All groups share one centre, and each spreads out both ways along 5 directions, with some noise.
Some rows, each with its group after it:
[  0  -6   0  10  -1  -1  13 -30   4  22   0   9  -1 -11 -14]
sisub
[ -3  -6  -3   2   7 -10   2  -7  10   4  -1  11   6   2  -5]
gapa
[  3   5 -17  -7   6 -12 -11 -11   0  10   4   1   1  17   5]
gapa
[ 12  -2 -12   9 -14  -9  12   6   9   5  -5  -2   7   0  -6]
Mag
[ -7  13  22 -11   0   7  -8   1 -12  -2 -10  -2 -12  11   7]
Zep
[ -3  -1   1 -19  -3  12  -4  17 -10 -10  -1  -7   9   9   9]
sisub
[ 19  11   4 -11  -5  -1  -1   8  -6 -16  -9  -1  -6   2   8]
sisub
[ 22  -1 -15  20 -31 -17  18   4   1  10   0 -13   9  -3   3]
gud
[ -4  11   0   2  24 -16 -18 -12  10   4   3  15  -9   6  -5]
Mag
[ -5 -10 -12   3 -10  -9   4  25   6  -2   3  -9  19   8   3]
sisub
[-10  -2   2 -16   9  13  -4   4   0  -3  -3   4   1   6  -4]
gud
[  1   5  -1  -4  12  -3 -11 -11  -4   0   5   4  -2   1   5]
Zep
[ 1 -3  2 -6  0  3  5 -1  1 -2 -5  5  3 -2 -3]
sisub
[  3   0 -10 -11  12  -2  -1  13  18  -3  -6  13   8   7 -16]
Mag
[ 28  11 -12  -1 -27   3  10   6 -11   3  -8 -16  -2   2   4]
Mag
[ 22  22  15   3  -4  -2  -5 -19 -12  -3  -7   0 -23 -11   8]
gapa
[  3  17 -10  -7   3  -3 -20   4  -7   7   5 -11  -4  17   7]
Mag
[ -3  -3   5 -22   9  21   6   3   6  -6 -14  12  -7   1 -17]
gud
[-21   1  -2  -3   7  -2 -17   6  -4   6  10  -7   7  15   8]
Zep
[ 17  10   2   9 -22  -7  11  -1  -6   7  -9  -8  -9   1   3]
Zep
[ 14   2 -11  -4  -9  -1   9  11   4   0  -7  -3   6   4  -7]
Mag
[ 13   5  10  -1   3   2   8 -28  -2   4  -8  13 -12 -13  -7]
sisub
[-14 -13  -3 -19  -4  17   4  22  -6  -6   0  -5  22   7   3]
gud
[-12  -5 -11   3 -10  -5  -6  14  -5   7  11 -15  18  10  13]
gud
[ 12   4   5  -6 -14  -2  -3   2 -25 -11   6 -12  11  -1  30]
gud
[ 16  11 -16  -4 -15   0  -2  13  -5   5  -2 -14   3  10   2]
Mag
[-11   8  -4  -6   0   3 -18   5 -14   7  11 -16   4  16  15]
Zep
[ 11   1 -10  18 -22 -17   6   2  -6   8   7 -14  12   1  13]
gud
[ -1  -3 -12  20 -10 -17   5   3   8  14   6  -8   7   2  -1]
gapa
[ 13   7  11  10 -16   3   9   2  -7  -4  -6  -6  -6 -11   1]
gapa
[ -8  -2 -11  23  -4 -26  -7  -2   5  15  15  -7  12   6   9]
gud
[-10   4   3  -5  15  -8 -16   4   1  -6   5   5   1   9   8]
sisub
[  6 -15 -18 -10  -4  -4  16   5  12   3  -8   8  18   7  -9]
gapa
[ -1   1  22   0 -13  20   8  17 -13 -15  -4  -9   2 -15   3]
gapa
[-18  -1  17  -2   0  14  -9  15 -12  -7   6 -10   4  -1   8]
gapa
[ 20   6   3 -12 -11   9  10   1  -9 -10 -12  -1  -5  -4   3]
sisub
[ 29  -1  -4   6  -5  -8  18 -15   9  -3  -9  12  -4 -16  -8]
Zep
[ 16  -9 -14  10 -11  -9  17  -1  11   3  -1   4   9  -9  -7]
Zep
[ -3  -9  13 -10   5   8   9  -7  -1 -10  -5  12   3  -8   1]
Mag
[ 19   1 -23  -4 -11   2  -1  -2 -10   2   9 -14   9  -2   9]
Zep

New rows, each followed by its group:
[ -2   8  -8  11  -7  -8 -11  -9 -10  18  10 -14  -2   8   9]
sisub
[  9   2 -24 -21 -12   6  -1   7 -12   7   0 -14  12  20  10]
gapa
[  5   9  -8 -14   6   3 -10   8   0  -3  -3   0   1  11  -3]
Mag
[ -6   5  17 -15  22   3 -16 -13  -7 -12   2  15  -4   0   9]
gud
[ 21  -2 -15   2   3  -6   5 -13   4  -2   4   7   4 -10  -1]
Zep
[-3 -5  6 -2  6 -3  0 -2  1 -5  1  8  7 -1  2]
gud
[-12 -15  11   0   2   7  13  13   9 -10  -4  10  14 -11 -10]
gapa
[ 10  -8   3  -4  -6   9  20 -11   3   0 -11  10   3 -12 -11]
sisub
[-5 -8 11 -2 -5  6  7 -7 -9 -3 -2  0  4 -6  9]
Mag
[ -1 -18   0  -4  -6  12  27  -8   8   4  -9  12  13 -14 -17]
sisub
[ 17   8  -3   4 -15   0   8 -12  -8   9  -4  -6  -7  -4   1]
sisub
[-23  -6  14  -2   3  11  -5  16  -4  -7   6  -4  11  -1   3]
gapa
[ -3 -10  10 -14   4   5   5   5  -6 -17  -1   9  18  -6  10]
gud
[ -4  -1  -3 -12   0  15   5   6   3   4  -7   0  -2   6 -13]
gud
[ 12  12   8   1   2  -3  -5 -14  -6   0  -3   3 -14  -4   5]
gapa
[ -1   8  -4  -6   3  -4 -13  -7  -7   7   4  -4  -2  11  10]
gapa
[ 15  14 -16   0  -5  -7  -6   8   2   6  -1  -7  -1  11  -3]
Mag
[  1  -4   1   9 -11  -6   7  -6  -3   4   2  -4   2  -4   6]
Mag
[ -5 -11  -1 -15   3  15  12  10   9  -4 -11   8   5   1 -16]
gud
[ -4   7  30  23  -2  -1  -1  -2  -2  -6   2   1 -12 -21  -1]
gapa
[ 18  -4   6  15 -21  -6  24 -15  -3   2  -8   0  -4 -16   3]
Mag
[  5  -2  14 -17   0   5  -1  -1 -17 -19   0   4  13  -4  20]
gud
[-1 -9 -8 -6 -2 -1  7  5  6  0 -3  5 11  3 -4]
gapa
[-1 -1 -8 -2 11 -5 -7 -8  2  1  9  3  5  1  3]
Zep
[ 38   6   6   1 -10 -10  20  -1   9 -19 -21  14 -10 -13  -5]
sisub
[-10  -5   9  20  -4 -15   2 -20  -4  10   9  -2  -1  -5  11]
Mag
[ 23   0  -5   5  -3  -8  14 -13   8  -2  -5   9  -3 -12  -6]
Zep
[ 13  -5 -14   7 -20   1  22   8  10   8 -11  -4   4  -2 -14]
gud
[ -3  -6   4 -27   1  24   7  12  -4 -12 -11   4   7   2  -5]
gud
[  4  -1  -8  -9 -20   9   5  16 -16  -2   1 -17  13   5  12]
gud
[  0 -10   3  13   1 -21   6  -5   6  -6   6   9  17  -9   9]
gud
[  7 -15   4  -3  -3   2  25   2  12 -10 -13  17   8 -12 -12]
Mag
[-22  -6   7  -5   7   5  -8  -2 -10   0   8  -3   7   5  11]
Mag
[  9   8  20 -18  11   6  -6 -14 -12 -17  -6  13  -8  -8  11]
gud
[  8   1 -17   8 -21  -4   4   8  -6  10   4 -19   9   6   7]
Zep
[ -2  -1  -8 -19  17  -3  -6 -12   4   1  -2  14   3  12   0]
gapa
[-14  11   5  11   7 -16 -17  -9   0  13   7  -2  -8  11   6]
Zep
[ 25  -5  -5  -4  -7   2  18  -5   5  -8  -8   9   4 -13  -7]
Zep
[-11  -8   7  -8  16   2   1  -2   9  -5  -2  15   4   0  -8]
gud
[  2  13 -10  -9  -2   2 -17   8 -13   6   5 -14  -1  16   9]
Mag
[ -6  10  -7  13  10 -13 -12 -12   9  20   3   0 -15   9  -9]
gud
[-16 -14  22 -10  13  14   8   9   6 -18  -5  18  10 -13  -9]
gapa
[ 23  11  15   9  -8  -4  10 -14  -2  -5 -10   5 -16 -18  -2]
gapa
[ -8   1  -9 -12  14   1 -10  14   9  -2   0   5   9  13  -7]
Mag
[ 18  18  -1   7  -3  -7  -3 -18  -1  11  -6   0 -22   1  -4]
gud
[ 15  13 -18   4  -2 -19  -8 -18  -2  16   4  -5  -8  14   8]
gapa
[ -2  -3  10   4  16 -15  -2 -14   7  -6   2  19   2  -8   2]
gud
[ 4 -1 -4 -2  3 -5  3  3  9  0 -4  7  3  2 -7]
Mag
[ 8  3  6  1  6 -7  1 -9  5 -4 -6 12 -5 -4 -2]
sisub
[ 7 -3  5  8 -4 -5 11 -3  7 -2 -4  7  0 -9 -6]
gapa
[-9 -6  0 -8 -1  3 -2  9 -7 -5  5 -4 15  4  9]
gud
[  5  12  12 -25   9  19  -8  -6 -13  -8  -8   3 -14   3   4]
gud
[  5   9 -14   1  -3 -10 -11  -8  -7  12   6  -9  -3  14  10]
gapa
[ 10  -5   5  -8  17  -1   6 -16  10 -11  -5  24   0 -14  -9]
Zep
[-2 -1 -9 -5 -8  7  2 10 -4  6 -1 -9  4  8 -1]
gud
[  6  -9  -3   5   1 -11  15  -4  16   0  -7  15   6  -6 -12]
gapa
